There are 8 hidden switches. A switch that is on adds its own fixed numbers to the row, and there is some noise. The rows also spread widely along 13 directions, which tell nothing about the answers.
Known rows, each followed by its switches (1 for on, 0 for off):
[ 0.54 -0.08  0.51  0.52 -0.53 -0.15  0.09 -0.72  1.84  0.61  0.27  0.94
 -1.49  1.35  2.05  0.33 -1.04  0.53 -1.36 -1.69 -1.48  2.64 -1.01 -0.31
  1.67 -1.32  0.79 -0.76 -1.37 -0.58 -1.68  1.08  1.51] -> 0 0 1 0 1 1 1 1
[ 1.64  0.08 -0.42  0.04 -0.10 -0.42 -0.63  0.69  1.95  0.40 -0.59  0.80
 -1.11 -0.86  2.45  0.08 -1.05  1.08 -1.32 -1.60 -0.60  2.68 -0.33 -0.35
  0.76  0.20  0.80 -0.28 -0.91 -0.17  0.65  0.84  0.73] -> 1 0 1 0 0 0 1 1
[ 1.93  1.38 -1.12  3.60 -0.68 -1.75 -0.16 -0.12 -0.44 -2.14  0.81  1.53
 -1.62  3.04  0.51 -0.59  1.19  0.66 -1.14 -0.87 -1.71 -0.46 -0.40 -0.45
 -0.93  0.10  0.26 -1.41 -0.10 -0.51 -1.05  2.45  0.68] -> 0 1 1 0 0 0 1 0
[ 2.29  0.61  1.27 -0.51 -0.15  1.17  0.10  0.28  0.22 -1.65 -0.88  0.15
 -0.96  0.16 -0.58  0.08  0.78  1.35 -1.16  0.81 -0.84 -1.53  1.89 -0.26
 -2.18 -2.20  0.83  1.04 -1.90 -0.10 -1.97  1.11 -2.18] -> 1 0 1 0 0 0 0 1
[ 0.72 -0.17  0.33 -1.23 -0.73  1.95 -0.20 -1.07  0.24  1.30 -1.39  0.43
 -0.42 -0.30 -0.84  0.97 -0.40  1.02 -1.07 -0.58  0.15  2.21  1.39  0.19
 -0.59  0.51 -1.36  1.20 -0.74  2.70  0.77  0.01  0.11] -> 0 0 0 0 0 1 0 1
[ 0.23  1.65  0.70  0.66 -1.47  0.06  1.30  2.00  1.67  0.19  0.65 -0.62
 -0.59  0.29  2.59  0.27 -0.16  0.26 -0.44  0.28 -3.33  2.54  0.18 -0.33
  0.79 -2.28  0.20  0.10 -2.18 -3.60 -0.49  0.64  1.43] -> 1 1 1 1 0 0 0 0
[ 1.13  0.79 -0.41 -0.21  0.40  0.37  0.54 -1.06 -0.27 -0.15 -0.66 -0.91
 -0.24  0.55  1.42 -0.21  1.49 -0.54 -0.76  0.50  2.43  0.25 -0.58  0.52
  0.46  2.59  0.76 -0.41 -0.75  1.53  0.34 -0.89 -0.18] -> 0 0 0 0 0 0 0 1
[ 0.55  1.19 -0.68  1.61 -1.37 -0.90  0.48 -0.25 -0.01 -1.08  0.20  0.80
 -0.95  1.76 -0.16 -0.91  0.45 -0.09 -1.83  0.75  0.83  0.26 -0.44 -0.02
 -1.56  0.28 -1.12 -0.63 -0.93  1.15 -0.89 -0.87  1.33] -> 0 0 0 1 0 0 0 0
[ 1.28  1.75  0.20  1.00 -0.21 -0.49  1.16  1.39 -1.52 -1.10 -1.15 -2.19
  0.57 -1.18  1.09  0.93  1.57 -0.46  0.84  1.16  0.26 -0.62  0.49 -0.64
 -1.73  0.01  0.16  0.95 -1.09 -1.55  0.79 -0.19  0.47] -> 0 0 0 0 0 1 0 0
[-0.68 -1.66  3.38 -2.13 -0.27  0.57  0.47 -1.49  0.65  0.12 -1.37 -0.17
 -2.46 -0.62  0.69  1.45  0.17 -1.54  1.07 -1.54  0.31  0.43  0.74 -0.23
 -0.91 -4.39 -0.24  1.36 -1.99 -1.22 -2.37 -0.36 -1.47] -> 0 1 0 0 0 0 0 1
[ 0.95 -0.33  2.16  1.86  0.42 -0.24  0.78 -1.04 -1.64 -0.87  0.95 -1.84
  1.44  0.10  0.81  0.22  2.44 -1.46 -0.56 -0.54 -1.15 -1.40  1.24 -1.11
  1.04  0.92  1.80  0.30 -0.80 -1.62 -1.04  3.30  0.47] -> 0 0 1 1 0 1 1 0
[ 1.59 -0.86  0.61 -1.96 -0.50  0.89 -1.41 -1.53  0.53  2.92 -1.70 -1.47
 -1.72 -2.79  4.39  0.04 -0.06  1.19 -2.05 -1.97  1.26  2.32  0.77  0.27
  1.39  3.29  1.35  0.51 -2.16 -0.41  1.03 -0.89  0.39] -> 1 1 1 0 0 1 0 0
[ 0.30  1.49 -0.43 -0.05  0.22 -1.02  1.19  1.91 -0.11 -1.26 -1.05  0.44
 -1.71  2.22  0.97  2.64 -0.36  0.82  0.83 -1.00 -0.45  1.35 -2.16 -1.08
 -0.42 -3.13  0.49 -0.98 -0.27 -1.68 -1.97 -0.84  0.34] -> 0 0 1 0 0 1 0 1
[-1.02 -0.32 -0.31 -1.12 -1.13 -0.59  1.39  1.29  1.27  0.62 -0.78 -0.65
  0.26 -0.85  0.42  0.97 -1.90  0.18 -1.14 -0.21  1.19  2.28 -1.13 -0.93
  0.10 -0.48 -1.68 -0.37 -0.43  0.54 -0.52 -1.28  2.20] -> 1 0 0 0 0 1 0 0
[-0.13  3.14 -1.57  1.14 -0.80 -1.51  2.60 -1.51 -1.15 -1.19  0.50 -1.16
 -0.67  2.75  0.30  0.24  2.67 -1.64 -1.13  0.84  2.46 -0.24 -2.71 -0.05
  0.62  3.47  1.10 -0.81 -0.99  1.30 -0.71 -0.58  1.34] -> 0 0 0 1 0 1 0 1
[ 1.04  0.39 -1.09 -0.72 -1.03 -1.82  0.48  0.71  1.12 -0.70 -1.17  0.89
 -1.39 -0.78 -0.13  0.26 -1.27  0.80 -1.71 -0.58  1.89  0.17 -1.07 -0.47
 -1.81  0.11 -0.78 -0.22 -0.70  1.41 -0.57 -1.10  0.76] -> 1 0 0 0 0 1 0 0
[-1.46  0.71 -1.37  0.67 -2.13 -2.68  2.12 -2.07  1.99  0.32  1.44  0.83
 -0.78  1.26 -0.20 -0.43  0.18 -1.79 -2.41 -1.05  1.24  1.66 -3.43 -0.39
  3.04  2.79  0.53 -1.17 -0.35  1.27 -0.87  1.52  2.21] -> 0 1 1 0 1 0 1 1
[ 2.00  2.64 -1.00 -2.39 -0.76 -1.33  1.43  1.70  0.52 -1.29 -1.54 -2.13
 -0.56 -1.36  0.14  1.79 -0.16  0.48 -1.83  1.60  3.64 -1.02 -2.45 -0.44
 -0.01  0.83  1.38 -0.01 -0.61  1.81 -1.32 -2.36 -0.54] -> 0 1 0 0 0 0 1 1
[-0.03 -0.03  0.26  0.37 -1.81 -0.71 -0.47  0.67  0.56  0.55 -0.36  0.83
 -1.41 -0.14 -0.25 -0.66 -0.10  0.52 -1.82  0.38 -1.52  0.23  0.65 -0.63
 -2.11 -0.89 -0.74 -0.07 -0.90 -1.99 -0.06 -0.05 -0.37] -> 0 1 0 0 0 0 0 0
[ 1.63  1.78 -1.32 -0.82 -1.19 -0.93  0.10  1.16  2.89  0.46 -0.26  2.30
 -2.31  0.91  1.50 -0.72 -0.30  0.56 -1.54 -1.24 -2.16  1.74 -0.99 -0.53
 -0.18  0.44  1.72 -1.00 -0.57 -0.48  1.13  0.39 -1.25] -> 1 1 0 0 0 1 1 0
[ 1.50  1.20  0.55 -0.75 -1.99  0.89  0.41 -0.11 -0.75  1.07 -0.26 -2.83
  0.82 -2.94 -1.00  1.92 -1.34  2.23 -2.32  1.02  0.11  0.19  1.11  0.96
  0.75  1.20 -0.71  1.95 -1.34  1.10 -0.66  0.59  1.61] -> 0 1 1 0 0 0 0 0
[ 0.67  3.22 -0.88  0.97 -0.38 -2.80  2.29  0.09  0.54 -1.88  0.79 -0.50
 -2.40  2.47  1.53  0.87  1.16 -1.34  0.40 -0.41  0.23 -0.16 -3.53  0.12
  1.35 -0.64  2.36 -1.03 -0.89 -1.30 -1.94  0.08  0.34] -> 0 1 0 0 0 0 1 1
[-0.70  0.99  0.46 -1.73 -0.95  1.57  1.65  0.33  2.07  1.03 -0.95 -0.80
 -0.14 -0.18  2.36  0.28 -0.38 -1.04  0.30  1.15  1.12  3.65 -0.69  0.35
  1.03 -0.70 -0.50  0.58 -1.84  0.77  0.55 -2.14  1.00] -> 0 0 0 0 1 0 0 1
[ 1.91  5.27 -2.32 -1.74 -2.32  0.52  2.11  0.19  1.61  0.14 -1.70  0.79
 -1.81  0.36  0.59 -0.29  0.84 -0.23 -1.27  2.17  1.77  2.69 -1.44  1.16
 -0.88  2.55  0.99  1.30 -1.83  3.54  2.25 -2.54 -0.86] -> 0 0 0 0 0 1 1 1
[ 0.66 -0.11  0.20 -0.12 -1.21  0.27  1.10 -1.23  0.43 -0.35 -0.89 -1.30
  1.17 -1.73 -0.32 -0.12  1.09 -0.73 -1.34  0.77  2.57  0.28  0.75 -0.32
  0.08  2.66 -0.79  1.38 -1.11  2.55  0.52  0.97  0.98] -> 0 1 1 0 1 0 0 1
[ 0.52  0.17 -0.60  0.28 -0.56 -0.84  0.88 -2.19  0.04  0.14  0.75  0.04
 -0.88  1.12 -0.23  0.31 -0.17  0.63 -2.20 -1.75  0.95 -0.23 -1.51  0.34
  1.82  2.35  0.88 -0.76 -0.73  1.88 -1.81  1.12  1.32] -> 1 0 1 0 0 1 0 0
[ 2.00  0.32 -0.15  0.17  0.51 -0.56  0.87  0.51  0.84 -1.35 -0.12 -0.64
  1.00 -0.85  0.04  0.52  0.09 -0.05 -0.55 -0.15  0.76 -0.57 -0.12  0.01
  0.87  1.21  1.18  0.46 -0.35  1.15 -0.12  1.64  0.37] -> 0 0 1 0 0 1 0 1

New rows. What belongs after each?
[ 0.41  0.21  0.25  0.58 -0.51 -1.59  1.19  0.19  1.18 -1.60 -0.44  0.98
 -0.52  0.28  0.13 -0.47  0.82 -1.71 -0.19 -0.18  0.63  0.30 -0.07 -0.89
 -1.56 -0.61 -0.37  0.20 -0.90 -0.15 -0.06  0.53  0.37] -> 0 0 0 1 0 1 0 1
[ 0.11 -3.16  1.33  2.30  1.07  0.54 -1.68 -2.97  0.07  1.41  1.50  0.90
 -0.78  1.59  2.61 -1.01 -0.52 -0.13 -0.77 -3.09 -1.20  1.79  0.72  0.80
  1.99  0.64 -0.53 -1.61 -0.28 -0.04 -0.89  2.05  2.10] -> 0 0 0 0 0 0 0 0
[-2.09  1.43 -0.49 -1.34 -2.34 -0.60  1.87  0.81  1.62  1.37 -0.38  0.56
 -1.06  1.28  1.33  1.06 -0.42 -1.13 -1.38 -0.03 -0.30  4.38 -2.33 -1.19
  1.60 -0.19 -0.33 -0.96 -0.49 -0.70  0.16 -1.99  1.23] -> 0 1 1 1 0 0 1 0
[-1.94 -1.16  0.93  0.33 -0.45 -1.26  1.32 -1.23  1.85 -0.04  0.73  1.68
 -1.52  2.75  0.61 -0.94  0.62 -2.19 -1.27 -1.74 -1.28  1.21 -1.69 -1.77
  0.46 -1.43  0.66 -1.73 -0.73 -1.33 -1.86  1.22  0.04] -> 1 0 0 0 0 1 1 1
[-0.33  1.09  0.10  1.47 -0.82 -1.65  1.90 -0.81  1.44 -1.60  0.32  2.39
 -2.09  1.80  0.18 -0.30  1.58 -2.55  2.27 -1.12 -1.52  1.11 -0.50  0.23
 -0.91 -1.78  0.10  0.61 -0.90 -0.90  0.71  2.07 -0.46] -> 0 1 0 0 0 0 0 1
[ 2.69  2.57 -2.15  0.06 -0.66 -1.56  1.13  1.13  1.64 -1.69 -2.21  0.09
 -1.94 -0.38  2.70  0.53  0.10  0.63  0.19 -0.67  2.78  1.55 -1.33 -0.48
 -1.59  0.96 -0.59  0.39 -1.31  2.04  0.66 -1.20  1.07] -> 1 1 0 0 1 1 0 1
[-1.14 -1.26  1.77  0.54 -0.22  1.17  0.78 -2.10 -0.65 -0.19 -1.69  0.78
 -0.43  1.80  1.67 -0.52  2.83 -2.73  0.85 -0.55  1.27  2.26  1.46 -1.12
 -1.74 -0.01 -1.39  0.12 -1.25  1.16  0.48 -0.42 -0.09] -> 0 0 1 1 0 1 0 0
[-1.20 -0.21  0.44 -0.86 -0.26 -0.19  2.22  0.78  0.58 -0.74 -0.97 -0.26
  0.21  1.16 -0.16  1.62  0.94 -1.15  0.49 -0.64 -0.20  1.03 -0.61 -2.14
  0.04 -1.44 -0.26 -0.08 -0.23 -0.58 -0.88  0.93  0.02] -> 1 1 1 0 0 1 0 1
[-0.97  1.91 -1.52  1.29 -1.06 -0.75  1.76  1.13 -0.70  0.55  0.99 -1.48
  1.07  1.27  0.39  0.60  0.98 -0.35 -0.53  0.91 -0.91  1.35 -1.45 -0.61
  1.41  2.37 -0.01 -1.02  0.40 -1.16  1.28  0.28  1.84] -> 0 1 0 0 0 0 0 0
[-0.38  1.62  0.62  1.33  0.07 -0.44  2.58 -1.23 -2.03 -0.61  0.66 -2.85
  0.83  0.11  0.21  1.56  1.99 -1.67  1.48  0.27  0.31 -0.25 -0.69  0.39
  1.71  1.11  0.73  1.09 -0.93 -0.70 -0.10  1.62  1.32] -> 0 0 0 0 0 0 0 1
[ 0.05 -0.16  0.29 -2.01 -0.13  0.31  0.91 -1.00  1.01  0.10 -0.27  1.29
 -1.92  2.11 -0.32  1.20 -0.49  0.44 -1.28 -1.88 -0.03  0.06 -1.38 -0.31
  0.65 -1.18  1.41 -1.08 -0.56  0.88 -2.70 -0.35 -1.39] -> 1 0 1 0 0 1 0 0
[-0.25  2.02 -1.07 -0.92 -2.06 -1.80  1.51 -0.47 -0.13  0.80  0.63 -0.52
 -0.87 -0.30 -0.43  1.02  0.86  0.38 -2.41 -0.34 -0.19 -0.19 -1.72 -0.45
  1.26  2.57  1.55 -0.04 -0.82 -1.06 -0.23  0.37 -0.09] -> 1 1 1 1 0 0 0 0
[ 1.10  0.04 -0.17  1.20 -0.29  0.09 -0.49 -2.04 -2.33 -0.04 -2.45  0.53
 -1.89  0.38  1.15  1.45  0.95  0.83  0.57 -2.03  1.61  2.09  0.80 -0.03
 -1.85  1.00 -1.96  0.76 -0.51  2.07  0.80 -0.23  1.02] -> 0 0 1 0 0 1 0 0
[-1.20  1.25 -1.65 -0.89 -0.06 -0.12  2.02 -0.47 -1.94  0.16 -2.20 -0.44
  0.09  1.12 -0.26  3.43  2.30 -1.02  1.98 -1.18  1.92  2.65 -1.66 -1.34
  0.99  2.57 -0.31  0.11  1.66  1.69  2.54 -0.33 -0.38] -> 0 1 1 0 0 0 0 1
[-1.28  2.34  0.38 -0.14 -1.77 -1.50  3.20 -0.79 -1.56 -0.90 -1.07 -0.62
 -1.27  0.29 -0.37  2.00  2.94 -2.36  1.44 -0.32  0.07  0.46 -1.27 -1.31
 -0.67 -0.37  0.71  1.01 -1.00 -1.02  0.21  0.66 -0.94] -> 1 1 1 0 0 0 1 0
[ 1.01  0.44 -1.25  0.47 -0.21 -2.41  0.33 -1.67  1.44 -0.04 -1.22  1.47
 -2.90  0.36  3.74  0.04  1.13 -1.03  0.45 -3.74  1.22  3.13 -1.64 -0.71
  1.03  2.47  1.25 -0.39 -0.77  0.60  1.51  1.15  0.68] -> 1 1 1 0 0 1 1 1
[-1.68 -0.36  0.05  0.75 -1.31 -3.20  1.92  0.63  0.19 -0.86 -0.32 -0.27
  0.02 -0.85 -0.78 -0.05  1.02 -1.71 -0.67 -0.14  0.38 -0.47 -0.94 -2.26
 -1.71 -0.09 -0.71  0.02 -0.70 -2.51 -0.21  1.12  1.17] -> 1 0 0 0 0 1 0 1
[ 1.53  0.95  0.94  1.09  0.64 -1.43  1.69  1.68  3.35 -2.31  1.22 -0.06
  0.51  0.49  3.27 -2.22  1.72 -3.47  0.71  0.56 -1.27 -0.30 -0.59 -0.45
  0.89 -0.49  3.10 -0.47 -1.67 -2.28  0.30  2.26 -0.32] -> 0 1 0 0 0 1 1 1
[ 0.28  1.16  0.84 -1.09 -0.59  0.14  2.25  0.28 -0.34 -1.29 -0.78 -0.89
  1.06 -0.82 -1.78  1.87  1.13 -1.01  0.62  1.08  0.87 -1.39  0.23 -0.63
 -0.61 -0.88  0.59  1.44 -0.47  0.67 -0.52  0.22 -1.44] -> 0 0 1 0 1 0 0 0
[-0.39 -3.41  1.35  0.46  1.63 -0.16 -0.72 -1.61 -1.37 -0.69 -0.94  1.13
  0.14  1.83 -0.18  1.59  2.08 -0.84  0.29 -3.04  0.38 -0.59  0.87 -2.74
 -0.45 -0.18  0.17 -1.34  1.37 -0.18 -0.81  2.06 -1.41] -> 0 0 1 1 1 0 0 1
[-0.27  0.83 -0.15 -0.85 -0.46  0.83  2.14  2.21  1.14 -1.41 -0.33 -0.65
  2.24  1.94 -0.19  0.66  0.49 -1.20 -1.59  2.06  1.35  0.76 -1.10 -2.08
  0.76 -0.56 -0.06 -1.77  0.36  1.88 -1.39 -1.47  0.29] -> 0 0 1 1 1 0 1 0
[-0.41 -0.80  0.00  0.20  0.64 -0.27  0.78  2.20  1.50  0.04 -0.11  0.42
  1.49 -0.32  1.07  0.81 -0.08 -1.18  1.11 -0.82 -1.29  2.49  0.16 -1.31
  1.06 -0.53 -0.29 -0.40  0.80 -1.37  2.20  1.04  0.63] -> 0 0 0 1 0 0 0 1
[ 0.39 -0.97  2.93  0.25 -0.98  1.79 -0.64 -1.75 -1.29  0.21 -1.22 -0.66
 -1.18 -0.61  1.36 -0.53  1.21 -0.63 -0.59  0.44  0.42  0.85  3.00 -0.05
 -2.63 -1.86 -1.87  1.54 -2.71 -0.16 -0.87 -0.81  0.21] -> 0 0 0 1 0 0 0 0
[-0.86 -1.63  0.89 -0.72  0.55  0.81  0.30 -1.37  0.79  0.55 -1.03  1.98
 -1.49  1.92  0.65  1.53 -0.20 -1.17  1.19 -2.80 -0.27  3.34 -0.44 -0.78
  0.93 -1.99 -0.71 -0.52  0.44  1.45 -0.12  0.27 -0.37] -> 0 0 0 0 0 0 1 1
[ 0.55 -2.42  1.44 -1.99  0.62  0.13 -0.11 -0.68  2.49 -0.65 -0.64  2.87
 -1.25  0.02 -1.39  0.55 -1.40 -0.95  0.44 -2.04  0.19 -0.49  0.45  0.15
 -0.32 -2.92  0.26 -0.04  0.33  1.88 -1.08  0.59 -2.36] -> 0 0 0 0 0 0 0 0
[ 0.88  1.39 -0.84  2.26  0.11 -0.29  0.84 -0.21 -1.36 -0.90  0.48 -0.55
  0.18  2.62  0.88  0.92  1.22  0.88 -0.87 -0.42 -0.63  1.13 -0.61 -0.60
  0.77  1.30  0.02 -0.71 -0.32  0.06 -0.76  1.34  2.24] -> 0 0 1 1 0 1 0 1
[-0.26 -0.26 -0.72  1.46  0.38 -0.70  1.20 -0.75 -0.44 -1.04 -0.19  0.60
 -0.39  2.60  0.29  1.68  1.66 -0.15  1.09 -2.44 -0.50  1.16 -0.65 -1.80
  0.50  0.22 -0.37 -0.96  0.60  0.28 -0.35  2.69  0.65] -> 1 1 1 0 1 0 0 1
[-0.83  0.31 -0.90 -0.55 -1.05 -2.33  0.31 -1.04 -0.14  1.20  1.08  1.27
 -2.37  2.28 -0.37  1.18 -0.05  0.62 -2.32 -2.62 -1.25 -0.04 -2.54 -0.92
  1.31  1.03  1.41 -1.92  0.35 -1.54 -1.66  0.40 -0.04] -> 0 1 0 1 0 1 0 0
[ 0.65  2.06  0.27 -0.80 -2.63  0.94  0.42 -2.52 -0.82  1.94 -1.11 -1.08
 -2.45 -0.97  0.36  0.86  0.99  1.96 -2.29 -0.21 -0.40  1.24  0.76  0.36
 -0.38  1.55  0.22  2.03 -2.93 -0.36 -0.48  0.49 -0.03] -> 1 1 1 0 1 0 0 1
[-1.08  1.53  1.88 -1.55 -2.88  1.04  1.86 -1.58  0.71  0.54 -1.60  0.30
 -2.79 -0.22  0.77 -0.27  1.43 -1.64 -0.29  0.87 -0.14  1.78  0.85  0.39
 -2.09 -2.23 -0.64  2.01 -3.62 -0.63 -0.75 -1.22 -1.19] -> 1 1 1 0 0 0 0 0
[ 2.74  3.64 -0.36 -1.72 -2.34 -0.28  1.90  0.62  1.84 -1.35 -0.18  0.39
 -1.34 -0.82 -1.48  0.69 -1.63  1.16 -2.62  1.80  0.85 -0.77 -0.77  1.57
 -0.53 -0.99  0.88  1.68 -2.50  2.57 -2.27 -1.26 -0.04] -> 0 0 1 1 0 1 0 0
[-1.03 -0.43  0.29 -0.28  0.33 -1.56  0.51  0.70  0.55  0.44 -0.48 -0.29
 -0.83  0.39  3.23  0.47  0.89 -1.82  0.23 -1.12  0.61  1.89 -1.73 -1.25
  0.84  0.02  1.07 -1.31 -0.57 -2.99  0.56 -1.51  0.45] -> 0 0 0 1 0 0 0 1
[ 0.46  1.74 -2.36 -0.71 -1.16  0.39  0.95  0.21  1.29  0.02  0.52  1.29
 -0.17  3.50 -2.50  0.32 -0.40  1.43 -3.76  0.41 -0.13  1.00 -1.92 -0.73
  1.02  2.08  0.01 -1.93  1.00  4.00 -1.14  0.31  0.10] -> 0 1 0 0 0 1 1 1
[ 0.80  0.56  1.35  0.17 -0.26  0.04  1.43 -1.31  1.32 -0.61  0.43 -0.65
 -1.06  0.21  1.99 -0.28  0.87 -1.51  0.45 -1.04 -0.28 -0.07  0.17  0.56
  0.68 -0.54  1.18  0.67 -2.14 -0.13 -1.18  1.49  0.28] -> 1 1 0 0 0 1 0 0
[-0.59  0.07  1.98  0.56  1.31 -1.25  2.04 -0.09 -1.40 -1.45 -0.41 -2.09
 -0.90  1.51  3.00  2.23  2.84 -2.58  2.71 -1.69 -0.44 -0.64 -1.51 -1.34
  1.04 -2.11  2.45 -0.41 -1.08 -4.21 -1.87  1.22 -0.27] -> 0 1 1 0 0 1 0 1
[ 1.25 -0.34  2.16  1.15 -1.34  0.09  0.13  0.06  0.73 -0.76  0.75 -1.15
  1.34 -2.51 -0.04 -2.11  0.46 -0.88 -2.22  2.03 -0.36 -1.52  2.61  0.42
 -1.43 -0.26 -0.49  1.50 -2.36 -0.77 -0.50  1.42  0.83] -> 0 0 0 1 0 0 0 0
[-0.83 -1.43  0.84  0.93  0.14  0.01 -0.06 -0.13 -1.17  0.60 -0.55 -1.17
  0.41  0.84  1.10  1.91 -0.07  0.15 -0.70 -1.67  0.17  2.74 -0.28 -1.81
  1.18 -0.52 -1.76 -0.84  0.44 -0.03 -0.81  0.48  2.40] -> 0 0 0 1 0 0 1 1
[ 2.44 -0.41  1.43 -0.02  0.96  2.73 -1.65  1.95 -0.91 -1.34 -1.92 -0.10
 -0.76  1.81  0.86 -0.08  0.92  2.00 -0.98  1.53 -0.87 -0.55  2.66 -1.16
 -3.87 -3.25 -0.73 -0.62 -1.06 -0.53 -1.60 -1.40 -1.97] -> 0 0 0 0 0 0 0 1
[ 1.54 -2.03  2.95  0.32 -0.24  1.68 -0.01 -1.67  1.87 -1.07 -0.99  0.92
 -0.28 -0.57  1.29 -0.38  0.50 -1.55  0.54 -1.42 -0.31  1.27  2.96 -0.54
 -0.88 -2.59 -1.17  1.32 -1.54  2.14 -1.15  2.62  0.04] -> 0 1 1 0 1 1 1 0
[ 1.77  0.36  0.28 -0.13  0.29  0.99 -0.17 -2.61  0.25  0.11  0.28 -0.62
 -1.14  0.82  0.69  0.09 -0.45  0.81 -1.76 -0.61  2.04  0.23 -0.38  1.87
  1.61  1.49  0.46 -0.08 -1.43  3.37 -1.95 -0.13  0.80] -> 0 0 0 0 0 0 0 1
[ 1.74  0.88 -0.05  0.33 -0.97 -2.63  0.74 -1.08 -0.63 -0.68 -1.08 -0.67
 -0.75 -2.84 -0.53  2.08  0.08 -0.26 -0.20 -2.01  1.81  0.15 -0.27 -0.50
 -0.12  1.49 -0.20  1.93 -0.72  1.34  0.65  2.03  1.53] -> 0 0 0 1 0 1 1 1
[-2.16 -0.54 -0.15  0.12 -1.05 -2.29  2.05 -1.23 -0.19  0.14 -0.30  0.45
 -0.63 -0.32 -1.29  2.27 -0.06 -1.03  0.65 -2.45  0.21  1.65 -1.72 -1.11
  1.04 -0.17 -0.95  0.56  0.17 -0.49  0.02  1.86  1.40] -> 1 0 1 0 0 0 0 1
[-0.31 -0.71  0.50  1.22  0.60 -0.08 -0.33 -2.15  0.73  1.45  1.86 -0.43
 -0.70  1.78  3.34 -1.83  1.79 -1.21 -1.17 -1.40 -1.51  0.92 -0.79  0.48
  3.18  2.87  2.65 -1.64 -1.02 -2.43  0.27  1.79  0.44] -> 0 1 0 0 0 0 0 1
[-0.96 -0.35  1.98 -0.19  0.01  2.95  1.06 -2.29  0.10  0.86 -0.37 -0.11
 -0.38  2.00  0.76  0.46  1.07 -1.53  0.69 -0.27 -0.51  3.38  1.06  0.32
  1.09 -1.29 -0.77  0.60 -1.03  2.06 -0.21  0.50  0.10] -> 0 0 0 0 0 0 1 1
